There are 3 ways to turn a row about zero (a turn may also mirror it). The second row of each pair is the first, turned, with some noise. The first 30 pairs use one turn. New pairs use 3 turns, one after the other, and a turn may come again.
Known pairs, each followed by its turns in order:
[-2.65  3.14 -1.93 -0.29 -0.70  0.53 -0.09  1.64  0.00]
[-1.79 -0.08  0.96  3.41 -0.28  0.35  1.04  0.11  2.74]
fil

[ 0.32 -1.89 -0.17 -0.79 -1.82  1.35  1.26 -0.63  0.29]
[-0.94  0.01 -1.67 -2.40  0.36  0.72  1.36  0.20  0.45]
fil

[-0.68 -0.46  1.09  0.15 -1.05 -2.57 -1.55 -0.31 -3.93]
[-0.40  1.65  1.69 -2.30  2.47 -2.50 -1.11 -0.26 -1.46]
rap

[-0.56 -0.64  1.31 -1.09 -0.55  1.11 -0.01  1.84  0.71]
[-1.20 -1.09  0.55  1.04 -2.08  0.15  0.28  0.46 -0.37]
Kego

[ 2.54 -0.44 -0.30 -0.42  0.34  0.45  0.24 -0.05  0.24]
[ 1.04 -1.28 -1.19 -0.40  0.24  0.60  0.37  0.60 -1.49]
fil

[ 1.16  0.33  0.46 -0.04 -1.93 -0.20 -0.09  0.75 -1.91]
[-0.84  1.53 -1.29  0.65 -1.18  1.23  0.51  0.09 -1.43]
fil

[-0.05  0.12  0.08  1.02  0.25  1.42  0.04 -0.04 -1.08]
[ 0.01  0.13  0.31 -0.09 -0.42  0.85 -0.68  0.85 -1.43]
rap

[-0.88 -0.50  1.06 -0.31 -1.26  1.28 -0.22 -2.66 -1.50]
[ 1.59  1.37 -1.35  0.72 -1.16 -2.16  0.02 -1.11 -0.94]
Kego

[-2.14  0.28  1.90 -1.04  0.81  1.42  2.23 -0.61 -0.75]
[ 0.37  0.07 -1.55  0.16 -2.50 -1.28 -2.40  1.45 -0.13]
Kego

[ 0.52 -1.71 -3.93  0.14 -1.52 -0.35  0.41 -1.18  1.71]
[2.41 2.38 2.58 0.99 1.11 1.88 1.28 0.14 0.31]
Kego

[ 0.80 -0.52  0.12 -1.06  1.94 -0.36 -0.21  2.61  0.27]
[-2.17 -1.09 -0.26 -0.88 -0.24  1.90  0.87  1.34 -0.14]
Kego

[ 0.15  1.90  0.00  1.99 -1.38  0.41  3.93  1.73  0.17]
[ 0.35 -1.31  0.00  2.31  0.24  1.23 -3.15  0.24  3.21]
Kego

[ 3.16 -1.31  0.01  0.02  0.20  1.56  1.75  0.26 -1.04]
[ 1.06 -1.66  0.79 -2.26 -1.88  1.90 -0.75 -0.47 -0.35]
rap

[ 0.69  0.18 -0.55 -2.28 -0.90 -0.05  3.93 -1.05 -1.38]
[-1.21 -0.09 -2.24 -0.42  2.74  2.10  1.27 -2.40 -0.24]
fil

[-0.13  1.87  1.36  0.37  3.93  0.60  2.76 -2.37  0.94]
[ 3.46 -0.92 -0.41  0.47  2.65 -0.38 -1.80 -2.95  1.72]
fil

[-1.20  0.69 -1.01 -2.04  0.57 -1.03  2.68  0.96 -0.02]
[-1.52 -1.21  0.96  0.68  1.78  1.72  0.78 -2.17  0.74]
fil

[ 0.01  0.47 -0.17 -0.73  2.17  0.10 -0.40  2.08  0.25]
[ 0.83 -1.37  1.85  1.03  0.06  1.52 -0.55  0.39  0.08]
fil

[-1.17  0.58  0.34  3.93  0.24 -1.43  0.89 -0.72 -0.12]
[-0.47  0.43 -0.63  0.42 -1.64 -1.98 -3.01 -1.90  0.96]
fil

[ 0.22 -3.93  1.25 -2.35  1.26  0.95  0.55 -1.31  0.85]
[ 0.67 -2.75 -0.51 -1.25 -3.03 -2.60  1.00  0.71  0.07]
rap

[-1.54 -0.12 -0.19 -0.84  1.38 -0.03  0.53 -1.13  0.16]
[ 0.72 -0.37 -0.01  0.93 -0.13 -0.96  1.69  0.74 -0.56]
rap

[-3.53 -0.72 -1.56 -0.21 -0.01 -1.44 -0.06  1.74  1.87]
[ 1.82 -1.87  2.94 -1.32 -1.26  1.28 -0.36  1.68 -0.68]
Kego

[-1.15  0.57  0.70 -0.22  3.86 -0.23  1.22  2.75  0.06]
[-1.71 -2.09 -1.08 -2.29 -0.80  1.14 -0.93  2.98  0.95]
Kego

[ 0.82 -1.72 -1.55 -1.27  0.65  0.12 -0.39 -0.47 -1.02]
[ 0.34 -0.92  2.36 -0.45 -1.35 -0.96  0.22 -0.15  0.23]
rap

[-0.98  1.76  0.65 -0.20  1.76 -1.09  0.41  2.33 -0.60]
[-1.03 -2.69 -0.87 -1.22  0.10  0.79 -1.31  1.13 -0.17]
Kego

[ 0.54 -3.09 -0.05 -0.21 -0.33  0.91 -1.27  1.97  0.98]
[ 0.08 -0.53 -0.25  0.20 -2.76 -1.43 -2.53 -0.08  1.14]
rap

[-1.38  0.35 -1.85  1.93 -0.84  0.63  0.00 -0.92 -0.98]
[-0.25  1.85  1.36  0.55  0.31  1.00  0.06  2.30 -0.40]
rap

[ 0.29  0.10 -2.05 -0.05 -0.37 -2.35  0.01  0.29 -2.54]
[ 0.99  1.41  2.94 -0.75  1.57 -0.54 -0.18 -0.69  0.36]
rap

[ 0.50 -0.12 -0.11 -0.35  1.81  1.15  2.68 -0.03 -0.58]
[-0.38  1.19 -1.90  0.02 -0.57  0.78 -1.14  1.93  1.27]
Kego

[-0.58 -0.88  1.50 -3.93  1.38  1.43 -2.00  0.29  0.42]
[-1.33 -1.60 -0.71  1.05 -2.25 -2.98  0.82 -2.08 -1.53]
rap

[ 1.60  1.06  0.17  0.92 -3.93 -2.90 -0.60 -2.96 -0.49]
[-1.47  1.97 -2.39  0.38 -0.95 -3.39  1.77 -1.68 -2.74]
fil

New pairs. What belongs after each?
[ 0.14  0.15 -2.30 -0.03  0.05 -0.45  0.30 -0.84 -0.91]
[ 1.55  0.40 -0.16  2.10 -0.31  0.20 -0.01  0.13  0.20]
Kego Kego rap

[ 0.36  0.85 -1.20 -0.20 -0.74  0.85 -1.75  0.75 -2.91]
[-0.36 -0.97 -0.70  1.88 -0.82  2.73  0.60 -1.32  0.56]
Kego Kego rap

[-0.38  0.02  0.11  3.93 -1.59  2.40 -0.31 -0.20  0.04]
[ 0.98  2.74 -0.12 -1.03 -0.90  1.49 -0.18 -2.61 -2.22]
Kego fil Kego

[-0.19  1.29  0.36  0.54 -0.21  0.55  0.93  0.34  0.10]
[ 0.22  1.03 -0.84 -0.16 -0.59  0.90 -0.09  0.09  0.52]
rap rap fil

[-0.54 -1.07 -1.42 -0.63  1.09 -2.01 -2.93  0.36 -1.00]
[-2.35  0.24  0.06 -2.55  1.69 -0.50  1.19  1.35 -0.43]
fil Kego fil

[ 0.66 -0.90 -3.03 -1.56  0.27 -0.80 -0.54 -0.24 -1.05]
[-1.57 -1.38 -0.22 -1.23  0.19  1.59  2.29  0.95 -0.31]
fil Kego fil

[ 2.51 -1.97 -1.84 -0.41 -0.88  1.23  0.07  0.34 -1.16]
[ 0.64 -0.83 -2.22  0.16 -0.66  2.26  0.19  1.32  1.96]
Kego rap fil

[ 0.24  1.83 -3.68 -0.72 -0.51 -1.17  0.13 -1.15  0.84]
[-2.02 -2.62  0.13 -0.88 -0.67  0.22  1.18  0.11  2.74]
rap fil rap

[ 2.76 -1.90 -0.50 -1.79 -3.93 -1.70 -1.01 -0.08 -3.36]
[-3.72 -0.61  0.19 -0.13  3.30 -1.39 -1.66 -3.58  0.35]
rap rap fil

[ 3.93  0.21 -0.79  0.40  0.35 -0.25 -0.27  0.15  1.40]
[ 2.24  0.39  1.83 -0.51 -0.07  2.38 -1.82  0.70 -0.34]
Kego rap rap

[-1.91 -1.36  0.35  0.95 -0.86 -1.20 -0.68 -0.55  3.38]
[-1.88  3.21  0.39  0.01  0.84 -2.37 -0.07  0.40  0.22]
Kego Kego fil

[-3.52 -1.74 -0.48 -0.33  0.04  1.09  0.25  2.25 -0.52]
[-0.01  2.57 -0.47 -2.66  0.19 -1.91  1.30  1.10  0.93]
rap Kego Kego

[ 1.16  0.62 -1.73  2.87 -1.58  0.29  1.18 -3.93  0.14]
[-1.38 -1.95 -3.16 -0.26 -3.92  1.41 -0.11  0.11  0.34]
rap fil rap

[ 0.22  0.95  0.11  0.20 -1.74  3.22  1.37  1.83 -0.29]
[-1.93 -1.68  1.27 -0.02 -0.04 -0.81 -0.56 -0.58  3.32]
fil Kego Kego

[ 3.30  2.55 -1.79  1.47 -3.93 -1.42 -0.02  1.63 -0.24]
[-3.03  3.55  0.97  2.03  2.79 -0.67  1.58 -1.15  2.16]
fil Kego Kego

[-0.92  0.43 -3.93  0.59  1.85  0.04 -0.31 -2.06  1.49]
[ 1.03  2.35  0.00  3.07 -2.18 -1.81 -0.01  1.14 -0.95]
Kego Kego rap

[-0.50 -0.27  0.42 -0.34 -0.97  2.19 -0.20 -0.25  3.34]
[-0.71 -2.18  1.74  2.02  1.32 -1.15 -0.80  0.64  0.85]
rap rap Kego

[ 1.73  2.22 -0.85  0.46 -0.48 -0.49  2.21  0.83 -2.55]
[ 0.97  1.90  1.11 -2.65 -1.95 -0.83  0.71  1.27 -1.46]
rap rap rap

[ 2.53 -1.68 -2.84 -0.25 -0.65 -0.48 -0.74 -0.72  0.42]
[-1.45  2.25 -1.85 -1.70  1.75 -1.64 -0.06  0.63 -0.17]
rap Kego rap

[ 0.57 -0.23 -1.11  0.61 -0.06  0.70  0.45 -3.65 -0.75]
[ 1.05 -2.45 -0.64  0.46 -1.08  0.08  0.38  2.28 -1.47]
Kego rap rap

[ 0.58  1.05 -0.76  1.96  0.24  2.15  1.73 -1.91 -2.44]
[ 3.30 -0.39  2.06  0.98  0.02  1.58  1.07 -0.21  2.05]
rap Kego Kego

[-0.30 -0.04  0.24 -1.08  0.08 -1.67  0.27 -0.02  0.09]
[ 0.00  1.19  0.08 -0.85  0.62 -0.82  0.33  0.21 -0.90]
Kego rap rap

[ 0.50 -0.79 -0.16 -0.29 -1.41 -2.04 -1.62 -0.19 -1.22]
[-0.46 -0.52 -2.50 -0.47  1.54 -0.37 -1.33  0.28 -0.67]
fil rap Kego

[ 0.21  1.33 -1.13 -0.51 -1.41  0.64 -0.02  0.84  0.01]
[ 0.14 -0.60 -0.34  0.67  0.72  1.09  0.41 -0.09  1.73]
rap fil rap

[ 2.69 -0.72  0.34 -3.93  0.95  0.75 -0.14  1.08 -1.22]
[ 0.19  2.15 -2.50  3.00  0.77 -2.11  1.06 -0.72 -1.27]
rap Kego fil

[ 0.30  0.70  0.37  1.05 -0.31  2.22  0.24  0.60  1.91]
[-0.55 -0.09 -2.40  0.21  0.65  1.19 -0.35  1.07 -1.35]
fil Kego rap

[ 0.54  2.09 -1.13  0.44 -0.92 -0.08  0.48 -0.14 -0.61]
[ 1.17 -0.48  1.82 -1.05  0.07  0.19  0.75 -0.39 -0.75]
fil fil Kego

[ 0.12 -3.11 -0.99  0.85  1.02  0.01  0.27  1.16 -0.36]
[-0.83  1.52  0.09 -0.17 -1.76  1.85  1.77  0.73  0.90]
Kego rap rap

[-0.84  1.52  0.34 -2.36  1.22  1.77 -0.05 -0.13  1.23]
[-0.06 -0.82  1.52 -0.51 -2.87  0.29 -0.91  0.67  1.36]
fil rap rap

[ 1.96 -0.73 -0.45  0.70  0.78 -3.57 -0.21 -0.25  0.65]
[ 0.28  1.93  1.25  3.52  0.92  0.48 -0.24  0.34  0.38]
fil fil fil

[-1.42  1.03  2.52  1.88  1.90 -0.50 -3.48 -0.20 -3.93]
[ 0.66 -2.46  1.64 -1.79  3.62 -2.54 -1.66 -0.74 -2.98]
rap rap rap

[ 0.19 -0.08 -1.68 -0.47 -0.18  0.78 -0.27  2.51  0.74]
[-0.89  0.99 -1.77 -1.22 -0.62  0.70 -0.55  0.57  1.69]
fil Kego rap

[-0.28 -0.27 -1.49  0.27 -1.71 -0.14 -0.67  1.24  1.64]
[-1.70 -0.27  0.24 -1.97 -0.94 -0.25 -0.47 -1.18  0.24]
rap Kego Kego

